The first 8 rows are patterns. Each new row is the sum of 2 different patterns, raised or lowered, with some noise. Before adding, each is slid sideways (what falls off one end comes back at the other) and multiplied by a number that may be negative. Names go in the order of the patterns.
Some rows, each with the names of its patterns after it:
[-1.66  0.02 -1.36 -0.36 -0.46 -0.16  0.11 -0.15 -0.67  2.36  0.77 -1.32
  1.79 -2.82  1.12  0.87 -0.72  2.17 -2.41 -1.51  0.66  0.28 -2.10  1.70
  2.27  0.48 -1.91  0.83  2.03  0.37  1.53 -1.68  1.16 -1.50  2.80  2.04
  2.69 -1.25 -1.06 -1.42  1.27  0.40 -1.91  2.10  2.63  2.26 -1.60 -3.00]	Q276
[ 0.72 -0.21 -1.47  0.14 -1.20 -2.75  2.47  1.72 -0.75  0.22  1.42 -0.76
 -2.36 -2.20 -1.49  2.31  0.65 -0.66 -2.98 -1.67 -1.59 -0.55  1.11 -2.92
 -2.74  0.07 -2.59  2.77  1.75  1.62 -1.99  2.62 -0.64  2.83 -1.53  1.06
  0.41  0.76  1.73 -1.77  2.50 -0.60  0.27 -2.65  0.03 -0.10  0.03 -1.06]	Q225
[-1.83 -1.63 -2.82  0.31 -2.31 -1.35 -2.79  0.82  2.56 -2.03 -0.99  0.31
  1.72  0.91 -0.47 -0.80  2.63 -0.70 -2.87  2.61 -1.59  2.24 -1.77  0.55
  1.91  0.19 -0.73  0.34  0.78  2.42  0.51 -2.57  1.13 -2.93  0.57 -0.94
 -2.73  1.87 -2.64  1.93  0.32 -2.38  0.76 -0.86 -2.82  0.47 -0.25 -1.51]	Q971
[-0.98 -0.47 -0.66 -0.04 -2.20 -2.43  2.24 -0.90  2.33  2.17  1.13 -1.10
 -1.55 -1.12 -2.60 -2.44 -1.95 -0.20 -1.21 -1.44  1.93  0.55 -2.75  1.92
  0.70  1.93 -0.07 -2.03 -2.29 -0.87  0.48  0.01 -2.42 -1.26  0.22 -1.57
  2.47 -1.00  2.27  2.46  1.64 -0.76  1.21 -0.57 -2.43 -1.52  3.00  2.39]	Q855
[-2.84  2.21  0.57  2.59  0.97 -1.51  1.64 -2.96  1.90 -2.33  2.44  1.17
 -1.39  0.95  0.71 -2.31  1.73  1.92  2.90 -1.70 -1.87 -0.85  2.67  2.76
  2.35  2.44 -2.06 -0.79  0.46 -0.31 -0.44 -0.35  0.42  0.78 -0.68 -1.47
  0.80 -0.57  1.58 -0.32  0.01  2.40  1.66  1.13 -1.90  2.82 -1.93 -2.66]	Q18
[ 1.43  1.36  0.28  2.23  0.60  0.00  2.61 -0.61  0.78 -2.84  1.66 -1.82
 -1.67  2.77  2.71  2.04  1.45 -0.64  2.83  2.76  2.13  2.47  2.83  0.18
 -0.53  1.46 -1.60 -0.94 -2.24  1.02 -0.82 -2.39 -2.97  1.91 -0.39 -0.44
 -2.50 -2.95 -0.27 -2.80 -1.13 -0.94 -1.75  1.55 -0.45 -0.75  2.19  1.99]	Q242
[-1.32  1.43  0.90 -0.18 -2.19  0.82 -2.86  1.50 -2.30 -0.69  1.88  2.38
 -1.92 -1.09 -0.33 -2.99  2.59  2.18 -0.42 -1.69 -1.35 -1.88 -1.50 -2.68
 -2.77 -0.62 -1.02  1.37  2.66  1.42 -1.26  0.33  2.03 -0.57 -2.37 -1.47
  2.76 -0.15  2.69  0.68 -0.72 -2.32  1.07  2.87  1.50  1.71 -0.68  1.60]	Q420
[-2.59  1.61 -2.70 -0.96 -0.74  0.53  0.37 -2.03 -2.97  1.80  1.38 -0.67
 -1.87  2.73 -0.05 -1.65  0.22  0.46  0.83  1.12  0.02  0.43  2.36 -0.77
  2.63  0.17  2.79 -2.77  1.41 -1.18 -1.28  2.50  2.12  1.03 -2.65 -0.13
 -0.14  2.93  2.96 -2.42 -0.88  1.32 -1.90 -0.23  0.46 -2.22  2.49 -2.73]	Q704

New rows. What belongs after each?
[-1.98 -0.69  0.03 -1.13 -1.22 -0.80 -1.32  1.01 -1.57 -2.49 -1.29 -1.52
 -1.10 -0.97 -1.99 -0.68 -3.38 -0.05  0.41 -2.33 -0.27 -2.60 -3.82  0.47
 -0.67 -2.38 -1.17 -1.76 -2.80  0.29 -3.32 -0.59 -1.60 -0.96  1.91 -1.74
 -1.19 -0.85  0.12  0.57  0.09 -2.12  0.21 -0.98 -1.89 -0.34 -1.77  1.24]	Q971 Q704
[-0.96 -0.12 -0.35 -2.05  3.64  0.79  1.60 -1.19  1.07 -3.78 -0.17 -3.10
 -3.18  1.38  0.75  1.62 -0.25  0.81 -1.23  2.39  3.65 -2.54 -2.64 -0.20
  0.32 -0.45  2.18 -1.48  1.24 -4.01 -1.40  3.18 -1.22  0.37 -1.24  1.41
 -0.82 -0.71 -1.88  1.08 -0.67 -0.13 -3.73  3.09 -1.89 -2.01  1.35  1.98]	Q420 Q704
[-1.26 -2.24 -0.50 -0.59  2.73 -1.56 -1.00 -1.63  0.43 -5.10 -1.59  1.21
 -2.22 -0.17 -2.89 -1.03 -2.37 -2.09 -2.68 -0.85 -4.13 -0.13 -4.67  0.57
 -3.96  0.89  1.04 -3.12 -4.60 -3.60  0.30 -2.25  0.04 -3.68 -4.25  1.41
 -0.05 -2.23  0.52 -1.30 -1.22  1.75 -3.94  1.71  0.55 -2.51  1.44 -1.48]	Q18 Q704
[3.22 2.09 4.94 0.24 3.60 4.47 1.82 3.35 3.96 4.05 2.53 1.63 4.22 5.31
 1.77 2.48 2.36 4.30 0.37 3.90 4.56 3.77 1.81 1.72 1.38 3.22 2.59 0.45
 4.08 2.20 3.60 0.33 2.99 1.06 3.38 2.78 1.07 1.26 2.04 4.31 2.66 2.52
 1.90 1.27 3.57 3.99 0.64 4.33]	Q276 Q704
[ 1.72 -0.83  1.90  1.67  4.59  2.24  2.02  5.32  1.99  1.32 -0.54  4.67
  3.55  2.22  3.09  4.65  3.02  1.80  4.27  2.43 -0.08  0.63  2.87  5.16
  5.02  5.79  5.72  2.77  2.18  3.71  3.46  0.82  1.89  4.88  1.57  1.58
  0.20  3.07  3.70  5.20  3.02  2.21  3.83  5.26  4.07  1.29  5.27 -0.44]	Q855 Q18
[-1.97 -0.12 -0.19  1.85 -0.73  1.58  0.26  1.41  0.56  3.47 -0.92  3.85
 -0.32  1.18  0.27 -1.63  0.44  0.51  3.47  3.43  6.01 -3.04 -1.42 -0.71
  1.77  3.49  1.41  4.80  1.87  5.37 -0.34  1.03  0.95 -2.12 -0.83  4.08
 -0.69 -2.28 -0.85  4.46  3.84 -0.80 -1.01 -3.68 -1.48 -0.28  4.79  0.71]	Q18 Q420
[ 0.77  2.42  2.06  0.95  3.59 -1.29  0.05 -0.66 -3.34 -0.48  0.78 -2.13
  2.38  1.28  3.28 -1.84 -2.98  2.00  0.66 -0.45  1.08  2.51  1.98 -2.52
  0.48 -3.12 -1.16 -1.81  0.94  0.40  2.28  4.66  1.63  1.83  1.06  2.83
  2.61 -1.31 -0.24  4.78 -1.47 -1.76  0.56 -0.27  3.93  1.63  1.84  1.42]	Q971 Q855
[-4.82 -4.28 -1.52 -3.91 -2.23 -1.96 -4.63 -0.37 -1.13 -0.90 -2.40 -2.55
 -5.19 -1.41 -2.08 -0.46 -6.90 -2.62 -3.40 -4.96  1.33 -1.87  0.13 -2.56
 -1.40 -3.39  0.65 -0.85 -6.64 -4.61  0.97 -2.07 -3.64 -2.69 -5.00 -0.72
 -6.73 -6.77  0.57 -5.50 -1.33 -1.36 -1.35 -3.26 -5.52 -5.89 -3.42 -3.77]	Q855 Q704
[ 0.82  0.48 -3.09 -1.06  0.95  2.72  2.06 -1.79 -0.24 -1.25  1.69  0.97
  0.50 -0.63 -2.10  2.23  2.25 -1.23  0.91 -3.06 -2.90 -1.63  0.91 -3.39
  0.94 -2.76  1.14 -2.84  0.22 -2.61 -3.90 -0.59 -2.12  0.02  0.23  2.17
 -1.64  0.11 -2.49  1.18 -2.81  0.64  1.19 -1.73  0.86  2.23 -4.49 -1.68]	Q225 Q18
[ 1.06  2.49 -0.26  0.06  1.46 -1.08 -0.63 -3.61  2.90 -1.08  1.39  1.82
 -1.89  1.39 -0.68  0.76 -1.90  2.33  1.56 -0.38  2.16 -0.08 -0.56  1.75
  2.70  1.29 -3.22 -0.42 -0.39  1.40  0.59  0.80  1.67 -1.31 -2.55  0.42
  1.18 -2.23  0.36 -1.36  1.31 -1.21 -2.60  0.12 -0.25  0.54 -1.07 -1.79]	Q971 Q18
[-3.00 -6.23 -0.71  0.90 -4.42 -3.65 -1.31 -4.13 -6.43 -7.46  0.98 -1.91
  0.46 -2.75 -3.85 -5.71 -6.19 -1.91 -4.53 -5.39 -4.23 -2.50 -3.51 -4.38
 -1.41 -1.56 -4.07 -1.40 -1.44 -2.06 -2.35 -4.65 -6.95 -4.86 -3.11 -0.95
 -7.45 -2.15 -0.09 -1.76 -2.11 -4.05 -2.62 -1.01  0.30 -4.83  1.04 -4.87]	Q855 Q18
[-2.46  2.04  0.23 -0.53 -3.02  2.13 -0.47 -3.38 -1.32 -0.78  1.60 -1.31
  0.90  1.77  3.49 -2.58  1.37 -2.00  1.26 -1.62 -0.31  0.65 -2.81  3.30
 -0.19 -0.34 -1.69 -1.15 -1.01  3.57  0.85 -3.64 -3.12  1.83 -0.69 -0.06
 -1.78 -4.09  0.13 -4.33 -1.19  1.47 -2.97 -1.01 -0.85  0.28 -0.37 -2.64]	Q18 Q704
[ 0.68  0.41 -0.95  1.22  2.50  1.41 -2.08  1.96  2.22  2.75  1.38  0.45
  2.82 -1.77  1.84  1.60  2.49  0.20 -1.42 -1.74  0.97  0.09 -2.12  2.70
  3.47  2.09  0.43 -1.12  0.75  0.41  0.30  1.85  2.08 -0.21  1.26  1.00
  1.70  4.43  1.83  1.33  2.98 -0.86  2.78  0.91  0.61  3.21 -2.25 -1.39]	Q276 Q242
